There are 9 hidden switches. A switch that is on adds its own fixed numbers to the row, and there is some noise. The rows also spread widely along 11 directions, which tell nothing about the answers.
In the rows, zero is written as 128.
Known rows, each followed by its switches (1 for on, 0 for off):
[123 119 164  60  78 159 142 153 155  74 152 108  90 188 156 162 111  88
 168 132 111 152 120 168 137 137 135]	0 0 1 0 0 0 0 0 0
[122 106 139 142 144 178 188 165 128 142 107 137 133 135 124 105 133 148
 114 113 106 144  95 124 113 145 133]	0 0 0 1 0 1 1 1 1
[121 149 100  96 168 115 138 137 129 114  97 135 136  87 107 134  82 134
 149  88 152 146 149 139 120  85  87]	0 1 1 1 0 1 0 0 0
[102  81 128 118 110 138 100  83 103 129 202  99 125 157  87 155 101  80
 178  74 108 126 122  99  73 134 114]	1 1 0 1 1 1 1 0 1
[121 123 129  95 135 143 126  92 141 111 179  83 134 138 104 150 104  77
 150 111 149 160 104 104 101 124  97]	1 1 1 0 0 0 0 0 0
[111  79  80 152  88 168 147 125 123 194  82 127 155  83  74 113 119 191
 197  95  81 139 152  97 145 140 101]	0 1 0 0 0 1 1 1 0
[ 94  98 121 123  86 130  94 104 175 135 157  73 137 146  84 175  90  64
 183 119 126 149 151 129 116 119 114]	0 0 1 0 1 0 0 0 1
[124 119 121 116 119 123  96 122 159  87 181 111 130 147  96 185 110  91
 133 113 140 131  81  94  78 111 123]	0 0 0 0 1 0 1 0 0
[ 93  98  61 115 139 155 101 128 187 107  59 147 115 161 129 152  56 139
 164 124 142 128 166 122  74  69  85]	0 1 0 1 0 0 1 1 0
[114 151 100  84 152 132 141  83  60 138 120 136 125  97 144  77  97 152
 160 100 129 126 166 121  76 145 132]	0 1 0 0 0 1 0 1 0
[118 134 127 130  70 110 111 126  99 174  92 136 135 105  55 156 124 161
 210  45  80 121 160 133 135  90 143]	0 0 0 1 1 1 1 0 1
[124 144 153 114  97 148 135 157 167 112 138 134 129 147  68 151 136 129
 138  73 107 133 115 126 108  99 143]	0 1 0 1 0 0 1 0 0
[ 84 117  91  87 102 185 175 136 192 133 105  88 135  87 117  94 130 159
 123 159 153 165 136 110 142 159 134]	0 0 0 1 0 1 0 0 0
[141 130 211 139  89 116 104 159 127 135 154 148 121 158  83 140 128  91
 156  82  73 114 134 149 136 132 156]	1 0 0 0 0 0 0 0 0
[119 119 144 128 168 130 149 135 104 181  96 115 137 103 147  82  88 139
 135 142 106 170 186 151 150 155  97]	0 0 1 1 0 0 1 1 0
[139  96 158 145 125 133 138 148 146 164 130  99 116 121 114 163 105 106
 159 166 124 178  67 127 185 150  97]	0 0 1 0 0 1 1 0 1
[112 136 118  81 126 227 226  85 123 148  91  67 135 144 141 110 118 161
 151 131 144 195 117 135 125 143 113]	0 1 1 1 0 1 1 0 0
[131 119 170 111 144 147 143 108  92 147  97 111 119 182 146 140  87  95
 177 122 122 140 141 165 125 126 119]	1 0 0 0 0 0 0 0 1
[104 143 143 102 171 158 130  82 155 133 135 103 103 135 146  88  77  98
 104 177 180 156 118 108  84 148 130]	1 1 0 1 0 1 0 0 0
[ 99 127 124  83 158 138 138 119 130 123 163  97 127 117 131 108 102 100
 123 116 149 146 127 110  83 129 116]	1 1 0 0 1 0 1 0 1
[132 135 179 114  61 147 137 157 118 135 125 148 107 134 119 118 136 136
 168  96  67 127 140 156 141 142 176]	0 0 1 0 0 1 0 0 0
[101  90 137 105  91 127 116 164 128 119 106 151 109 165 116 154 101 114
 194  67  73 103 185 178 134 114 119]	0 0 0 1 0 1 1 0 1
[ 89  54 101  91 118 218 191 136 161 110 166  72 139 154 130 130 112 114
 148 114 113 173 136 131 118 161  86]	0 1 1 1 1 1 1 0 0
[120  80 107 144 175  90  95 139 140 150 147 116 158  94  81 159  70  92
 159 104 123 154 161 120 143 110  42]	0 1 1 1 0 0 1 0 0
[129 126 154 160 169 117 104 155 168 134 140 152 121 110 103 122  90 105
  95 131 130 142 104 115 102 113 117]	0 1 1 1 0 1 1 0 0

New rows, each followed by its switches (1 for on, 0 for off):
[ 88  90 162 123 123 161 137 178 188 106 181 121 131 161  84 122 112  75
 121  77  85 126 178 167 106 145 121]	0 1 0 1 1 1 1 0 0
[125 138 144 101 140 128 112 117 139 107 164 125 114 150 114 143 105 104
 124 119 142 141  96 107  81 122 131]	0 1 0 1 0 0 1 0 0
[114  81  82  78  94 121 128 101  66 135 136 108 131  89 136 131  99 148
 216 106 102 144 174 117 152 158  94]	0 0 1 1 0 1 0 0 0
[117 106 138 106 126 146 123 100 128 106 153 107 113 173 134 162  90  89
 164 111 124 147 123 134 110 121 100]	1 0 1 1 0 1 1 0 0
[117 118 155 106 138 115 153 170 125 166 126 121 116  86 108 113 111 132
 152 123 115 160 129 143 182 154 103]	0 1 0 1 0 1 1 0 1
[ 82  87 124  47  80 166 124  51  96 103 228  59  92 190 146 149  97  72
 197 120 128 145 138 126  73 181 130]	0 1 0 1 1 1 1 0 1
[ 89  75  91  87  94 149 124 128 155 119 155  88 115 148 100 169  88 106
 192 111 123 162 133 117 124 126  82]	0 1 0 1 1 0 1 1 1
[ 94 125 142  91 165 152 153 134 171  99 203  88 125 123 162  90 122  80
  52 171 161 165  99 106  74 176 143]	0 0 1 1 0 0 1 0 1
[112 111  91  76  93 155 122  56 114 131 157  72 122 126 132 144  98 124
 183 149 150 167 109  84 102 148 117]	0 1 1 0 0 0 0 0 0
[106  72 121 152 123 129 100 155 182 133 156 136 111 124  80 145  96 101
 141 127 123 144  81  86 120 122  95]	1 1 0 1 0 1 1 1 1
[ 95  95  85 140 174 103  88  99 137 139 113 119 144 149  96 166  43  75
 180  80 129 135 195 143  84  78  54]	0 1 1 1 0 0 1 1 1
[123 109 103  92 214 120 127  67  80 148 111  89 130 144 158 150  37  98
 171 152 169 164 159 139 117 129  43]	0 1 0 1 0 0 1 0 0
[103  73 127 128  97 177 156 168 181 130 121 112 137 133 109 125 124 121
 149 131  98 135 148 144 158 160 116]	0 0 0 0 0 1 0 0 0
[101  98  88 121 172  93  86 135 147 112 142 146 134 109  99 142  78  90
 150  77 134 105 150 116  88  92  79]	1 1 0 0 0 1 1 0 1
[111  95  99  99 146 194 206 138 164  97 145  77 159 144 107 158 134 117
 125 108 148 166  88 122 131 139  79]	0 0 0 1 0 1 1 0 0
[104  95 113 103 135 167 148 139 147 120 117 123 122 125 130 110  97 132
 143 128 128 137 144 128 118 145 112]	0 1 0 1 0 1 0 0 0
[ 88 132 113  79 112 154 166 141 150 117 138 103 142 114 124 101 146 134
 125  94 118 131 153 131 101 143 148]	0 0 0 0 0 0 1 0 1
[103 185 184 104  80 104  86  72 157 166 191  79 112 126  60 132 114  86
 151 124 135 158 143 117 121 149 162]	0 1 0 1 0 0 1 0 0
[100  90 126 122 108 147 112 141 165 113 128 124 125 146  96 140  94 104
 158 101 115 126 157 134 114 114 114]	1 0 0 1 1 1 0 0 0
[119  68 139 124 180 155 142 160 121 104 170 132 127 158 133 130  88  90
 128 104 105 125 138 147  99 146  83]	0 1 0 1 1 1 1 0 0
[ 86  83  75  71  72 176 155 155 152 142 120 107 132  71 126  84 127 196
 161 119  99 163 164  94 133 146 125]	0 1 1 1 1 0 1 0 0
[116 147 159  61  58 132 121 116 151  97 216  91  92 142 102 169 127  88
 176 105 118 162  89 130 139 151 136]	0 1 1 0 0 1 1 0 0
[ 93  34  66 110 178 141 141 170 141 113 205 109 160  72 131  93 102 113
 108 129 119 145 146  83 102 181  60]	0 1 0 0 1 0 1 1 0
[105  81  87 114 121 130 130 148 143 133 122 120 130  90 130 136 104 132
 160 127 117 144 130 117 143 138  99]	0 0 1 0 0 1 1 0 1
[125  89 109 116 177 137 124 112 114 109 195 103 148 120 133 136  92  92
 118 119 137 151 106  94  69 139  88]	0 1 1 0 1 0 1 0 0
[114 119 114  57 133 135 167 104 104 125 187  65 136  83 118 123 112 107
 175 112 145 182 124 115 167 163  73]	1 1 1 0 0 1 0 0 0
[104 161 151  96  76 126 117 119 163 118 201 104 122  88  99 104 144 105
 116 127 125 145 117 107 109 168 181]	0 0 1 0 0 1 0 0 0
[129 163 166 119 105 113 139 206 186 157  97 144 125  77  77 121 125 152
 138 100 101 162 136 151 185 100 129]	0 1 1 0 0 0 1 0 0
[106  75 164 140  76 162 125 140 149 154 163 111 124 165  81 136 129 107
 159 103  76 133 124 123 123 158 140]	0 1 0 1 0 0 1 0 1
[109 112 120 132 159 147 117 175 201 106 119 157 117 123 122 100  91 121
  84 156 147 136 109 101  84 119 127]	0 1 0 1 0 0 0 1 0
[124 150 181  94 129 131 152 164 121 135 143 126 120 112 132  96 136 136
 112 132 112 152 125 137 144 161 148]	0 0 0 1 0 0 1 0 0
[133 168 159 107 143  92 120 152 106 153  68 156 122 107 113 120  99 155
 161  91 111 138 171 151 147  87 122]	1 0 0 1 0 0 1 0 0
[ 87  72 103 148  85 152 108 154 200 156 106 121 131 143  69 151 100 114
 183 100  94 135 160 127 132 113 100]	0 1 0 0 0 0 1 1 1
[113 156 155  37 118 108 160 163 119  97 197 113 102  64 150  90 138 131
 119 118 128 170 116 120 165 171 131]	1 0 1 1 0 1 1 0 0
[ 96 131 132  68 135 124 152 118 150 123 193  53 133  97 106 137 106  80
 149 119 151 194 145 134 163 149  79]	1 0 1 1 1 1 1 0 0
[ 98 122 125  71 132  92  90 111 125 139 172 108  96  85 144 104  87 107
 151 153 147 149 132  94 122 158 120]	1 1 0 0 0 0 1 0 1
[142 120 136 120 136 134 153 114  84 155 137 109 143 102 120 135 119 137
 161 112 109 158 110 123 146 149 107]	0 0 1 0 0 1 1 0 0
[122 103 142  88  89 132 165 118  55 164 157  99 133  91 116 115 139 151
 193  80  83 160 132 117 166 165 116]	1 0 1 1 0 1 1 0 1
[130 116 132 113 133 139 184 213 104 133  74 172 138  88 122  98 144 173
 147  69  81 108 143 159 148 122 137]	0 0 0 0 0 1 0 0 1
[110  78  89 121 168 149 102  94 143  83 140 112 132 173 122 172  64  73
 147 112 160 122 126 114  58  97  81]	1 0 0 1 1 1 0 0 0
[107 124 127  85 141 129 126 129 144 118 137 112 106 132 141 140  77  96
 166 123 125 154 162 162 139 129  87]	0 1 1 0 0 1 1 0 0
[102 126 133  51  98 135 145 101  96 148 131  86 103 112 163 103 101 121
 195 155 121 155 186 161 179 192 123]	0 0 0 0 0 1 0 0 0
[113 128 146 112 142 106 106 116  99 161 120 132 120 100 136  88  97 136
 140 129 114 137 171 115 123 142 131]	1 0 0 1 0 0 1 0 0
[ 90 150 112 106 122 118 118 154 174 129 110 142 133  97  81 119 107 127
 151  66 111 116 195 152 116  99 122]	0 1 0 0 0 1 1 0 0
[141 161 171 123 118 106 112 162 119 151 141 160 116  70 110  79 126 149
 120 122 103 136 113 107 116 135 171]	0 1 1 0 0 0 0 0 0
[107 109 109  79  83 141 124 154 144  80 127 143 110 156 132 156 122 135
 160  74 100 117 136 134  88  94 145]	0 0 1 1 0 0 1 0 1
[ 95 124  90  90 144 165 147 103 130 104 144 111 136 133 114 127 101 126
 140  82 140 133 146 117  62 114 114]	0 1 0 1 1 1 1 0 0
[132 122 168 140 140 131 112 104 103 133 168 119 135 148  97 135 106  80
 145  93 110 121 131 131  91 134 130]	1 0 0 0 1 1 0 0 0
[117 113 116 120 116 166 101  25 101 156 138  92 124 163 127 129  89 118
 166 139 138 137 116  76  54 136 133]	1 1 0 0 0 0 1 0 0
